The groups are shells around one centre, one inside the other: the same stretched ball of 7 dimensions in 9 sizes.
(in the rows, 128 means zero)
Some rows, each with its group after it:
[156  72  48 173  97  87 180 122  36 134 202 128 153 135]  taz
[129 110 143 148  89 133 158 129 119 115 129 122 109 151]  guras
[132  96  90 145 141 157 157 100 105 135 126 120 144 120]  guras
[171  97  77 178 111 102 153 116  63 146 190 115 149 126]  guras
[112  94  94 129 144 114 169 121  94 116 155 137 128 107]  Meva
[ 66 158 143 154 151 159 115 113 120 104  94 143  64 108]  guras
[ 81 130 113 112 177 112 135 133 119 114 142 135  96  81]  bated
[169  89  85 141 122  95 160 148  74 140 191 127 164 120]  pidu
[ 99 123 162  89 154 162 142 123 190 120  86 106 104 113]  guras
[148 115 128 135  92 128 139 156 121 137 139 108 127 149]  pidu
[158  90 119 129  80 123 164 134 138 142 142  85 134 158]  bated
[118 141 153 156 116 150 125 113 141 125 110 108  87 133]  bated
[ 87 117 126  86 188 124 148 150 125 106 133 155 122  79]  kelek
[117  93  94 113 162 125 165 119 113 125 145 128 140  98]  Nak
[109 122 146 124 167 158 145 127 120 106 112 160 127 100]  pidu
[122 113 141 104 100 114 150 156 155 127 132  96 106 142]  Meva
[115 124 156  97 110 117 141 170 157 120 127 110 102 135]  taz
[ 88 121  88 164 176 154 142 106  55 104 129 179 120  90]  Kibu
[148  79 127 112  83  90 185 163 115 118 170 120 139 150]  Kibu
[147 101 133 142  82 137 160 143 114 124 132 121 131 159]  Sare
[119 134 146 166 104 179 130 104 134 125  88 112  96 149]  bated
[174  83 166 102  62 143 176 150 180 137 116  81 146 179]  kelek
[108 132 167 120 117 132 139 145 151 111 116 121  91 130]  Sare
[121 125 210  74 117 151 146 157 216 114  86 103 104 139]  taz
[196  69  82 149  92  97 177 134  83 151 193 103 177 143]  taz
[159  75  87 122 100  80 179 151  95 136 191 109 153 134]  bated
[115 110  95 149 166 165 146  97  96 125 119 141 135 101]  Nak
[152  94  68 158 129 135 151 110  82 148 155 112 153 123]  Kibu
[126 117 127 151 122 156 144 103 128 129 114 112 114 131]  Sare
[138  97  90 162  94 134 159 125  81 130 144 123 132 148]  Sare
[ 63 122  88 117 181  98 145 133  89 104 155 151  93  76]  Kibu
[174  82 104 146 130 131 171 117  92 135 162 130 172 122]  kelek
[112  94  80 134 171  93 169 126  62 110 183 161 139  82]  kelek
[157  71 100 101 120  85 184 155 109 131 185 118 163 122]  Nak
[156 102 139 131  89 169 152 139 140 136 105 108 144 162]  guras
[162 115 210  95  64 162 149 167 208 130  87  87 124 180]  pidu
[173  85  95 173  54 125 167 128  86 143 157 100 143 176]  taz
[138 112  91 171  80 104 144 130  85 138 164 100 108 150]  kelek
[137  99  52 208 102 113 156 103  21 129 179 139 128 133]  Kibu
[ 99 122 107 156 152 138 144 111  85 111 134 150 108 104]  Sare
[ 78 162 152 136 146 155 106 125 149 117  93 119  65 112]  Nak
[ 97 110 149  84 138 140 156 146 166 112 106 120 110 121]  bated
[171 102 160 130  52 103 161 158 149 135 153  85 122 173]  kelek
[138  97 151 103 130 129 168 148 138 114 135 134 141 124]  taz
[139  84  88 119 122  79 173 152  89 127 189 125 143 117]  Meva
[165  84 106 132  96 140 166 129 123 144 138  99 156 151]  Nak
[177  90 128 140  71 135 163 132 136 146 138  86 146 167]  Sare
[ 59 147 128 145 165 184 122  99 125 107  74 142  76 105]  Kibu
[ 93 134 116 145 165 160 129 120  98 113 112 154 110 100]  bated
[100 144 207  74 147 164 127 145 222 116  72 103  89 118]  Nak
[121 121 149 138 126 139 146 126 128 115 124 130 110 125]  Meva
[145 107 118 144 133 156 147  97 136 142 121  99 134 124]  Kibu
[ 68 135 161 103 139 128 142 137 160 100 107 124  68 114]  pidu
[ 91 137 128 122 151 112 129 121 146 125 135 102  79 100]  pidu
[107  97 106 122 115 132 165 139 109 115 129 130 121 134]  taz
[135 110 161 139  78 145 158 129 147 119 113 107 107 163]  kelek
[110 115  96 139 177 136 144 118  84 118 143 154 132  87]  Meva
[109 139 168  98 156 151 124 129 189 128  98 100  98 107]  Nak
[ 99 149 174 131 124 165 120 119 174 120  83 104  75 132]  Sare
[ 94 127 164  98 148 173 140 126 178 114  77 119 102 120]  Meva
[ 86 152 139 154 152 160 116  93 140 121  97 114  72 107]  pidu
[ 99 110 125 112 154 121 157 127 128 112 135 131 110 102]  Meva
[ 81 147 195  69 153 164 123 156 211 110  69 114  83 114]  guras

New rows. What belongs after each?
[127 119  94 154 118 127 135 130  94 136 145 115 117 128]  taz
[129 114 119 126  91  74 148 162 119 129 175  98 100 138]  pidu
[124  79  82 105 145  94 178 144  93 121 175 134 148 105]  Nak
[146  76  93 130 119 126 179 126  97 128 153 127 157 131]  Sare
[145  82  67 144 145 119 168 114  74 135 169 130 160 108]  Meva
[117 118 174  96 119 119 153 157 164 110 126 119 105 129]  Nak
[ 95 137 195  64 174 152 134 139 217 114  86 110  97  96]  pidu
[140  71 100 102 117 115 185 154 105 121 155 133 161 132]  kelek
[136 122 159 134 130 171 139 103 167 132  96 102 117 130]  kelek
[102 119  74 159 185 134 139 106  58 119 151 161 128  79]  taz
[114 135 162 117 128 172 127 136 165 125  84 113 106 133]  Sare
[159 106 167 119 117 170 154 118 174 135 100 100 141 141]  kelek
[197  56  65 161 105 107 190 121  53 143 197 128 196 135]  Kibu
[ 84 122 137  95 184 162 144 116 158 113  94 132 111  90]  kelek
[113  96 125  89 120  91 169 172 125 112 158 128 122 123]  kelek
[165  85 125 115  99 134 168 150 129 135 140 112 160 149]  bated
[175  99 154 102  66 105 156 167 174 147 148  68 132 166]  Kibu
[158 105 138 118  88 109 152 154 147 140 150  88 127 149]  Sare
[131 111 175  97  78 140 154 152 192 126 102  83 104 165]  Nak
[120  87  33 175 154  82 169 111  11 120 209 160 142  89]  Kibu
[ 60 163 203  85 168 187 113 139 204 100  47 132  68 107]  kelek
[122 111  80 165 129 101 148 136  50 120 177 149 123 113]  guras
[187  98 163 116  79 140 157 155 162 143 130  92 154 163]  kelek
[118 112 122 140 133 123 153 134  96 112 146 145 120 116]  Sare
[162  60  53 140 132  86 190 128  51 133 206 136 179 112]  taz
[124  96  88 166 105 123 165 128  58 115 155 148 129 137]  taz
[120  91  87 118 161 101 168 133  87 118 172 144 143  92]  Sare
[128 107  97 156 113  87 156 137  71 120 182 134 117 122]  taz
[105 134 161 101 153 119 134 136 169 120 126 109  93 102]  Nak
[154 105 183  74 135 140 156 151 199 131 116 100 143 124]  pidu
[130  96  73 155 170 113 161 113  51 121 178 160 151  86]  guras
[115 123 165  87 163 164 139 140 176 121  94 125 126 107]  taz
[163 118 179 121  88 182 138 134 188 142  83  86 131 166]  guras
[181  78  51 189 109 137 164  99  47 152 171 121 176 137]  pidu
[124 101  63 162 136 106 154 116  60 130 175 131 129 109]  Sare
[199  88 133 155  69 154 162 132 121 147 135 102 168 173]  Kibu
[126 110 158  73 130 130 150 151 194 132 116  89 119 125]  guras
[137 102 113 155  92 152 156 127 101 127 123 123 129 154]  Sare
[146 119 150 125  92 113 142 159 140 131 144 103 116 145]  bated
[104 115 113 149 146 132 152 131  74 103 142 168 120 108]  Kibu
[148 119 127 164 111 174 136 109 119 138 108 114 130 143]  Meva
[155 125 123 182  79 144 131 124  99 140 134 107 117 158]  guras
[153  73  96 135  71 110 183 143  99 131 160 107 145 163]  kelek
[118  98  95 112 159 141 156 127 115 128 131 129 143 105]  guras
[177 114 145 145  93 153 138 124 151 152 123  84 138 153]  guras
[147 110 104 185 114 139 149  95  85 133 146 120 126 132]  kelek
[125 125 123 159 123 144 137 129  92 120 131 141 118 127]  bated
[183 108 145 167  57 136 148 132 126 144 140  91 131 175]  guras
[158  81 145  95  97 124 179 153 154 128 138 106 151 148]  bated
[159 103 135 141 103 190 149 115 142 141  92 106 150 156]  Kibu
[147  84  60 182 112 114 170 107  41 130 179 137 148 129]  bated
[156  77  44 186 123 118 173 108  21 132 186 150 168 122]  taz
[117 146 215 120 105 195 126 129 203 116  53 107  88 154]  kelek
[ 97 112 123  96 134 127 150 141 151 122 120 107 105 120]  kelek
[128  75  41 137 147  83 178 137  38 124 201 150 159  99]  kelek
[116  91  82 153 128 124 170 120  64 113 154 150 133 121]  bated
